The first 4 rows are patterns. Each new row is the sum of 2 different patterns, raised or lowered, with some noise. Before adding, each is slid sideways (what falls off one end comes back at the other) and multiplied by a number that may be negative. Names go in the order of the patterns.
Some rows, each with the names of its patterns after it:
[ 2  3  0 -1 -3 -1  0 -1  0  0  8 -1  4  1 -2 -7 11  7 -1  2  0  2 20  3
  1 -9 -3  1 13  0  1] : Letan
[-8 -2  1 -9 13 -9 -1  4 -4 -1 -1  3  4  1 -3 -6 -2 -5 -4  8 15  1 -2 -2
 -6  2  1  1  4  5  1] : tal
[-1 17  4  1 -2  3  4  0 -7  5  3 -1  8  3 -2 -4  9 -6  1  4  1 -4  1 11
  1  5  2 13  3 -4  0] : bol
[  6   1   7 -12  16  -5   1   1   1  -1  -9   8   1   0  20  -6   3 -11
  -7   5  -4   2   0  15  -1   0  -5  11  -4  -1  -6] : Kome

New rows, each followed by the names of its patterns:
[ 2  8 11 17 14 16  8  6 13 17 -2 16 13 28 16 10 18  7 11  6 19  8 23  6
 14 15 22 10  6  9 20] : bol Kome
[ 2  4  8 29 13  9 14  0 19  9  0 16 11  9 13  9  6  9 21  6 13 14  3 -7
  8 20 11 17 10 18 11] : tal bol
[-2 17 -3  4 10  2  5  6 14  9 10  4  0  1  8  6 12 20  7  5 17  2  8  2
  5 11 18  7  0  5  9] : Letan tal
[-15  -3   1   8   3  -4 -13  -2  -4  -5   2  10   1   0  -1  -4   2   0
   0  -4   4  -4  -6   0   5 -14   3  -5  -2   2  -4] : Letan tal
[  7  -4   9  -1 -14   1   2  11   1   6  -7   3  12  -2   2  -2   0   7
   2   5   5  11   2  -3   2   5   0   3   5  -3  -2] : Letan Kome
[-12  -9  -6   5 -12 -20 -13  -3  -9  -3 -20   9 -10  -6  -6  -5  -8 -16
  -6  -5 -12  11 -12   0 -27 -19  -2 -13  -6  -8 -10] : Letan Kome
[ 7  5 -8  0 -1 -6 -2 10 15 -5 -2 -3 -6 -6  0  5  5  7 -8 -9 -1  3 -9 11
 -7  4  2 -4  1 -5  2] : tal bol
[ 8  5 17 13 20  3 26  9 12 13  5 13  1 17 15 18 19  1 15  1  7 15 -9 11
 12 33 13 11 -4 21  9] : Letan Kome
[ -9   2  -8  -1  -9  -9  -4  -3 -16  -2 -11   1  -2  -2 -18 -14   2  -1
  -6   9  -9   5 -17 -11   1 -14  -5  -2  13 -12   1] : bol Kome
[ -9 -20  -4   2  -5 -11 -10 -11  -1 -10  -8  -3  -8  -8 -10  -4 -13  -9
   1 -14  -8  -1 -10 -15  -8  -8  -6 -15 -11  -7  -8] : tal bol
[-8 -1  7  6 -2  8 -7  0  3 12  5 -5 -3  1  2 -6  0  8  6  7 -7  2  4  6
  2 -3  5  8  1  4  9] : Letan bol
[-26 -15 -23  -7 -18  -5 -27 -22 -24  -3 -24 -21 -25 -13 -20 -14 -34  -5
 -25 -20 -19 -19 -17 -29 -10 -19 -22  -4 -20 -14 -31] : Letan Kome
[-13  -9 -14   9  -8 -11 -14   0 -12  -1 -14  -4 -14  -6 -21  11 -15  -9
  -8  -9 -11 -19  -5  -9 -11   8 -16  -7 -15 -17  -3] : Letan Kome
[ 5  2  6  8  6 -2  3  4  2  6 12 -3  0 13 -3  3  5  5  3  4 10  1  7  2
 12 10  8  4  1 15  3] : tal bol
[ -5  -6   2  -2  -5  -4  -4   5  -3  -5 -13  -3  -7  -5  -6   4 -12 -11
   0  -5  -7  -8 -17 -10  -5   5  -1  -8 -15   1  -5] : Letan bol
[  0  -9   4  -2 -10   8  11  -1 -15  -2  -7   4  -8   3   3   7  -5 -10
  -8   8 -22  14 -11  -3   1  -4   4  -7   1   3 -15] : tal Kome
[ 0  9  6  5  5  1  3 12  5  1  3 11  6 19  3  4 -4 -1 -2 14  3  2  8  5
  1 -1  4 -2  2  3  2] : Letan bol
[-5  0  7  7  3 -4  6 10  4 -1  9  0  6  5  9 -5 16 -2  4  5  8  4 -3  9
 -1  3 -5 -6 12  5 11] : bol Kome
[ -1 -24   5   4   9   9  -5  12  -1  -5 -16  -1  10   7 -10   0   2   7
  -7  -7  -5  13 -18   8   0  -4  -4   6   3  -8   0] : bol Kome
[  1   1   5  -5   5   2 -12   7   5  10   3  -4   3   7   1 -10   1   2
   6  -7   1   4   6  -4   4  -3   9 -14   8  -3  -1] : bol Kome
[ 10  -9   4   1   8  -1   3   2   9   5   8  -1  12   0  -3   6   1   3
   1  13  -5  -3  14  -1   5  -3 -17   4   1  13   7] : Letan Kome
[  8  -4   3  12  -2   5   1 -10   1   2   3   3  11 -16   1  -2  17   3
   0 -11   6   2   5  -7  13   1   5   4   3   2  -3] : Letan Kome
[ 12   3   6  12  24   3   5  20  -2  19  10 -11  12  11  20  12   6  -1
  14  15  12  13  14   4   1  11  13  14  17   9   3] : Letan tal
[  0   0   3  -6  -3  -2 -14   0  -4   4   7  -5   3  -2  -2 -13   5   1
   0  -7   0   1  12  -3  -2 -10   3 -10   7  -2  -1] : Letan Kome
[-5 -1 -9 -6  2 -3  2  6  9  2  0 -6  2  5  3 -5  6  1  6  7 14 -3 -8 -2
  2  9 -7  5  2  1 14] : Letan Kome
[ -1   3  -3  -6  -9  -7 -11  -2   5   8  -2  -6  -5   1  -2  -2  -8  -3
   0   2 -11  -5  -2 -11   7 -12  -6  -1  -8  -5  -5] : Letan tal
[-10 -15 -12 -10 -11  -9 -17 -29 -14 -12  -7  -7 -13 -19 -13 -15 -16 -13
  -8 -11 -12  -7 -19  -6 -11 -14 -14 -12 -13 -13 -12] : Letan tal
[ -3  -8   6  -1  -2 -12  -2  -6 -11  -8  -8  -6   7  11  -1  -4  -5  -9
 -11  -1  -6   0   3   4 -21 -11  -1 -14   7 -13 -23] : Letan tal
[  1  -7   2  -9   7  -5  -1  -1   0  -2  -7   4  -1  -1   7  -4  -2  -9
  -5   5  -9  -4  -1   6  -3  -2 -14   3  -4   3  -3] : Letan Kome
[-10 -14  -9  -3 -15  -1   0 -16 -12  -4  -3 -10  -8 -24 -20  -3   1   3
  -3 -20  -4  -7  -8 -16  -5  -5   1 -11  -3  -4  -3] : Letan Kome
[12 15  4 16 11  7 21  6 18  4  6 23 -3 20 12 18 13 11  8 15  4  9  9 20
 13 20  6 15 -6 10 14] : tal Kome
[17 -1 -1 -1  0  5  5  5  1  8  7 -2  0 11  0 -1  0 13  3 10 -3 21  1  0
  2  2 12 -1  7  1  4] : bol Kome
[ 8 14 -3 30  2  8 12  5  6  2 20  5 12 29  1 12  1  2  7  6  8  8 16  6
 12  4 20 -6  5  3 16] : bol Kome
[ 11   1   2  10   0  12   4  -2   7   5   4  -5   0   3   4  12   6   5
   3  -1 -15   2   6   4   6   2   7   2   1  -2   9] : tal bol
[ 5  8  8  6 10 10  8  0  1 10  7  5 13  9  7  3 14  3  7  9  2  4  6 14
  8 14  2 13  9  2  6] : Letan bol
[ -2   2  -1   2  -1   9  -4  -3  -1  -1   1   2   5  -7   7  12   0   0
   0  -2  -9   7  -4  -1 -10  -2   3  -1   0 -15  -4] : Letan bol
[  5   5   5  14   2   0  -6   0   4   7  -1   8   7   6  -5   2  -1   4
   2   1   2   4   0   3   7   1   5   4 -10   3  -1] : tal Kome
[ -3  -2  -5  -8  -2   8  -2   2   0   4  -8  -7  -3  -5  13  -1  -4  -7
  -4  -4  -4  -7   1  -2  -2  -3   2  -6 -10   5  -9] : tal bol
[-12  -8  -3  -4 -16   0  -7  -9  -9  -9  -9  -3   2  -5  -5   3 -16  -5
  -3 -13  -3  -3   3 -18 -16  -5  -4   0  -6 -20  -6] : Letan tal
[ -4  -1  -4 -28 -16  -5   6   0  -1 -17  -5  -5  -8 -10  -4   2   0  -4
   2 -10   2  -4 -14   0  -7  -4  -4  -1 -16  -8   0] : Letan tal
[ -9  -2  -6 -26 -13  -3  -3  -4  -6 -17  -9  -7  -2  -9  -4  -5   4  -4
  -9  -6  -8   3 -12  -5 -12  -6  -3  -2 -20 -10  -5] : Letan bol
[-1  0  1 13  2  2 12 18  6  3  1  0  6  5  6  8 15  5  3  4  4 -7 22  3
  3 10  3  6 19 10  9] : Letan tal
[ 9 -5 -1 -7 -5  0 -4  0  3  5  1 -1 -5  0  4  2 -5  3 -1  3  5  9 -3 -7
 -3 -1  6 -6  2  0  0] : Letan Kome
[  4   5   1   6   6   6   7   3   6  -5   3   7   2   6  -7   5   5   1
   3 -11   5   7  12   5   0  -7   2   1   9  13   6] : Letan tal
[ -2  10  -8   8   0  -2  12  -1   0   1 -10  -2   7  11  -4  12   5  -8
 -14   5   3  -7   7  -4  -1 -12  -5   0   1  10 -12] : tal bol
[  0  -6   1  -6  -2   2   0  -2   0  -3 -10  -1  -1  -1  -5 -15   4  -1
   9   1   5  -8  -4  -2  -4   8   1   0  -2   1   1] : Letan bol
[-11  -9  -7   8 -10 -14 -22 -18 -13   5  -3 -10 -10 -10 -16 -11 -12 -11
  -9  -9 -11 -16  -4 -12 -13  -3 -19 -18   1  -7 -12] : Letan tal
[ 12 -12   7  -1   3   7   0 -15   1   7  17   9   1 -11   4   1  -1   9
  16   6   6   5   1   7   6   6   0  10   1  -2   5] : Letan tal
[  3   5  -5  -4  11  10  -5   8   2   1  13   8   3 -12   0   0   8  -8
   1   8   5   4 -12  -2   2   5   0   0   4  13  -1] : Letan bol
[ -4  -5  -5 -16  -8  -6   1   0  -4  -9  -3  -9 -13  -6  -3  -4   0  -5
  -5  -4  -7  -7  -9   0  -6  -5   1  -7  -6  -7  -5] : Letan tal
[ -1   4   8   7  -8   6   4  -5  11   1   2  -2   1   0   1  -4   3   7
   1   0 -10  -2  -1  10  11   2   1   8  -4   2   5] : tal bol
[ 20  -6   0 -14  -9   3  -6   1   0  20  -4   3  -6   6 -11   8   0   3
   1   5 -11  33  -2   1  -9  -3  -1   4   6   0   1] : Letan Kome
[ 15  -2   6  -1   0  -2   3   9  -4   2   6 -14   2  -1  11   2   5   0
  -1   3 -12   2   1   8  -5   5   1   4  -4  -2  -7] : tal Kome
[  0  -4  -4  -6  -5  -1   4   0   3 -10   4  -1   5   1  -2  -7  -7  -5
   3   0   2   0   2   0  -9 -15  -4  -1  -2   2  -4] : Letan tal
[ -1   6 -17  -6   0  -2  -5  -5 -23   1 -10   8   0  -4 -13  -2   1  -8
  -6  -2 -11   2  -2   3   1  -4   0  -9  -1 -13  -2] : Letan Kome
[13 19  5 12  9 23 26 11  4 10  2  8 15 13  9 16  0 22  3  7  9  9  6  1
 16 17  7 30  4  9 -6] : Letan Kome
[-34 -15 -12 -11 -10 -18 -15 -18 -16 -28 -12 -16 -13 -29 -14 -17 -14 -17
  -9 -22  -6 -31 -15 -16 -17 -16 -14  -5 -23 -21 -17] : tal Kome
[  0   4   1   1  -1   3  -1   2   5  -1   2   5   1 -10   4   2   1   4
   3   1  -5   0  -3   1  -1   1   4   6  -3  -2   0] : tal bol
[  0   7 -10  16   5   3  -9   5  19  11  -2  -1  -2  17 -13  -1   5   3
   0  11  13  -9  -3  11 -23   8   3  13   4  -3  16] : bol Kome
[ -2   7   6  -5  -9  -3  -2  -7   3  -2  -2  -8   2   0   3  -4   0  -4
  10 -12   4   0  -1  -5   1   5  -7   0   4 -22   1] : Letan Kome
[ 21  -3  -2  -8  -2  -5  15  -1  -3   1   5  -2  -9  -4  -5  -2 -10  -3
   3   8  -1  -7  -3  -4  -5   8   3  -2   4  -3   0] : Letan bol
[  7   5  10  -2  -2  -2   1   1  15  12  12  -2   2  -1   5   5   0  12
  10   4   7  -1   6 -11  12  -2   0   8   1  11   1] : tal Kome
[ 11  -2   7   4   2  -3  -1   7   2  12   5  12  11 -11   8   2  13   8
   4   2   2   2   1   0  10   6   4  12  -2 -12  -2] : tal bol
